The first 5 rows are patterns. Each new row is the sum of 2 different patterns, raised or lowered, with some noise. Before adding, each is slid sideways (what falls off one end comes back at the other) and multiplied by a number that may be negative. Names go in the order of the patterns.
Known rows, each followed by the names of its patterns:
[ 24  26   4   0  11  -2  20  -7  19  -6   4 -10   5  -9  13 -17   6 -15
 -16  14   6  -9  -2  20   4 -23   2  22  14   4 -18  12  13 -21   2   9
 -14  13  -8] -> levib
[  7 -15  -8 -21  -9  14   4  30  -5   7  -5   6  22   9 -25 -12   5   7
 -12  -1  -4  -2  -1  -1 -23  25   3   8 -18 -10  17 -10  -9  38  -8  -8
 -20   2  -5] -> zose
[-19  -1 -11   6  17   8 -40  16  40  -9   6  20 -20  16  -6 -15 -19   2
  -3  18  10  22 -14   5  -7 -15  -6 -26 -15   2  -3 -15  16 -19   0  16
   4  -7   4] -> gideb
[  2 -22  -3 -33 -18  -7 -10  25 -16   8  16  -1  11 -22  13  -3   8 -27
  12  -8 -11 -19   3 -32   9  -6  -2 -14  -7 -10 -33  -9 -11   4  -9 -25
  25  -7 -16] -> bamud
[ 14  22  -1  -7   3 -23  22  35 -10  -1   9   2  -2  12   8   7   9  13
  -5  13  11 -19  19   4  -3  -9   5  24  12  -8  14  19   3  20   0 -11
   5   0 -10] -> sobib

New rows, each followed by the names of its patterns:
[-13 -43  19  -3 -22 -22   9  16 -18 -17  20  17  -4  -7  -1 -10 -24 -10
 -11  -8  21 -19   2  13 -31   8  32 -23   5  -9   6 -18   4 -11  -1 -10
  11 -30   5] -> levib sobib
[ 24  35  22   5   2  27 -21   6  16  18  23   6   7  14  33  17  21   7
  18 -11  35  -2  16   7   2   8  35  40  12  12  16  16  28  -5  16  21
  26   7   9] -> zose bamud
[  0 -21 -14 -22   0  -3   1 -25 -27 -32 -21 -39  -1  16 -13 -62  -3  -7
  -8  20 -13 -38   5 -21 -34 -24 -10 -15   6   1  -6 -19  -5 -45 -13 -22
 -47 -41 -13] -> gideb sobib
[ -9 -48 -43 -15 -45 -27 -19 -54 -28 -39 -38 -50 -32  17 -27 -13 -24 -15
  -3 -62 -12 -18 -30 -38 -22 -11 -10 -38 -22 -45 -19 -12 -33 -20 -34 -32
 -63 -26 -43] -> levib bamud
[ 44  11 -22  39   9  16  46  -6  16  36  33  -1  17  22   8 -17  15  10
  37  18  11  56  25   8  31  18  10  11  -4   4  13  14  18  14  25   9
  19   1  20] -> levib gideb
[33 11  3 49 10  0 26  8 19 11 -3 -1 22 44  7 30 38 15 28  2 30 15 34 -5
 28 30  6  5 30  3 28  6 16 19 11  7 -5  5 14] -> bamud sobib
[38 43 20 32 19 20 42 17 25 24 22 22 33 58 26 23 31  7 30 22 14 27 20 41
  9 30 21 26 21 29 25 28 21 52 23 22 30 38 25] -> bamud sobib
[ 38  53  10  21  18  30  35  -6  21  31  15  37   8  61  34  27  16 -11
  41   4  -1  40   2  31  -8  19   5  45  -2  19  14  31  24  49  26  20
  23  27  26] -> zose bamud
[-48  18 -41 -11 -17   2 -30  -6 -56 -24 -55 -21 -12  -8 -15 -16  24  -3
 -44 -15  14 -22   3 -37 -25 -12 -33 -24   6 -35   5 -32 -13  -4  21 -35
 -48 -14  -5] -> levib gideb
[ -2 -30  -7  25   9  16   5  31  19  24  11 -23  21   2   1  -3  35  -2
 -10  -7 -16   1  45 -10   3   3   2  -5  -7   5   3  17  10 -18  36   9
 -26  24  -9] -> bamud sobib
[  6  -8  12  11   9  -1  20  -8  -1  14   2   0  24  -6 -25   9  17  -2
  -8   0  -6  11  -4  -6   9   9  -7   5  10  -1 -11  -7   9   4 -15   0
  -1   0 -19] -> levib sobib
[ 25  -4  20  37  17  40  36   3   2  29   4  29  32 -16 -11  29  13  28
  13  27   3  -7   3  45  -8 -17  15   2  12  20  -2  21  36  30  -4   9
   4  -6 -18] -> gideb sobib
[ 41  -2  34  -3   3  13  13 -14  52   8   9  -8  13   5  -3   0   3   7
   4   8  40  33   1  25  -5  18   5   9  -5   1  42   9  16  31  16  26
   0  28  -2] -> zose bamud
[-21  21 -30 -22 -10 -42 -16 -62 -54 -17 -21 -40  -1 -51  -9 -22  -9 -29
  -6 -37  -9 -38   3  -9   4 -37 -18  11 -16 -10 -19 -38  18 -25 -51 -45
 -19  -3 -14] -> levib gideb
[-10 -34  -5 -24  -3   8 -13 -36  -2 -26  -5 -37  -1 -18 -14 -38 -12 -23
 -11 -28 -19 -45 -36  -9 -25 -23 -13  -3 -25 -43 -34  10  10 -27 -45  -6
 -11 -43 -15] -> levib sobib
[  5   0  -3   4 -11  17  -1 -13   3  -7   1  21 -23  20  -9 -26 -23  33
   1 -31  -6   3  -6  14  -1  -3  -4  15  -9 -16  -9   4 -27  -1  -8 -22
  25  31   7] -> gideb sobib
[ 38 -11  23  14  32  17  10  38  39  33   8  19  43  -2  23  31  15  33
  33  28  28  16  36   2  18  17   8  -7  14  40  18  17  12  34  18  28
  39  38   5] -> zose bamud
[ -6 -20 -11   9 -16  -1   5   7  12 -30 -28 -24  -7  12 -28   8  10 -40
  19  11   9  -8   8 -26  23   1  -1  -2 -15 -15 -21  -4  -5  -7 -26 -36
  14   3 -25] -> zose gideb
[-13 -12 -29 -38 -26 -15 -20 -23  -1 -31 -13   2 -17 -16  -9 -46  -8 -24
 -16  -9  -8 -38   1  13 -18  -2   1 -23  -5 -29 -27 -33 -21 -13  10 -11
  -4 -27 -28] -> gideb sobib
[ -6  26  33  13 -18  21  38  42  27  14  18  35  -6  10  21 -10  23  11
  40  35  31   7  30  25  40   8  40  -3  20  -1  27  23  39 -26  35  30
  -4  34  37] -> levib gideb
[  6  47  25  21  18  -6  23  27 -25   9  -4  44  12  -3  15  39 -32  25
  28  45   9  39  -2  31  20  41  25   4  30  -9  24   2  24  25 -27   9
  45  22  23] -> zose bamud
[ -7  31 -21 -44   0  -3   2 -10  -8  -1  -9 -13  -2 -22   6 -26 -23  12
 -19 -10   2  -7  -1 -33 -10   1  -9 -22  -1 -27   7   3   0   5  -1 -19
 -18  -1  -7] -> levib sobib
[-21   6 -19   8 -10   1  -3  -3   0  -5   1  18   2 -11 -26  -2 -10 -10
  -6   2 -20 -16   3 -19  25  12  -7 -12   2  10  -2 -17  -9   0   4  -4
 -10  -1  -1] -> zose sobib
[-37 -15 -51 -47 -33  -1 -14 -62  -8 -12 -36   0 -50  -8 -14  -3 -45 -12
 -41 -37 -53 -11 -51  -9 -18 -19 -15 -17 -31 -44 -19 -43  -6 -30 -53  -6
 -23 -37  -9] -> gideb bamud
[  1 -16  24  -8  -2  -9   3  -7  -6   3 -15 -10  22  -7 -13   7  20   3
 -30  -5  -5  21 -23  -4  14  -6 -18  15 -28  12 -25 -23 -10  -5 -14 -16
 -22   1 -16] -> levib bamud
[ -8 -36 -27 -39 -43  -8   8 -42 -30 -21 -38 -32 -20 -16 -21 -30   1 -33
 -21 -16 -54  -7 -39 -36 -37 -26  10 -21 -28  -2  -8 -16 -16 -17 -36 -16
 -38 -27 -14] -> bamud sobib
[  9 -19 -15  10   2   5   9 -44  13   9 -16   2  12   6   3   6   3 -12
  11 -16  25  10  25 -28  15  -9 -18 -14 -15 -32  11  -4  -9   5 -18  -4
 -11  -2 -11] -> gideb bamud
[-30 -19 -14 -14 -16 -29 -26 -41  -7 -53 -28 -14 -12 -38  15 -45 -17 -10
 -10 -22 -13 -10 -16 -22 -21  -2   3 -73  -4  20 -30   1  -3 -12   3 -22
 -27 -57  -9] -> gideb bamud
[ -5   0  -9  23  -3 -12  18  -9 -18  15   5 -21 -26  -9   4   0 -18   3
 -24 -16   2  23 -13 -23  -8 -27 -17  19 -17  23 -10 -17   5   1 -24 -11
 -16  -3 -14] -> gideb sobib
[ 13  13 -26   0  -7   0  10   4 -19 -27 -22 -55   1  -6 -13 -28 -36 -48
  28  28 -30 -26   3 -15 -15  -4 -11 -10  13 -29 -24 -13  11 -25 -16  -4
 -13 -60  -7] -> zose sobib
[-19 -28 -10 -10  12  -3 -20 -13 -11 -10   9  20 -34 -19 -18  -5  -7 -43
 -16  -7 -24   0 -38  32  -2  -6 -26 -49   8 -37 -41  13 -37  -7 -50 -15
 -31  11 -44] -> zose bamud
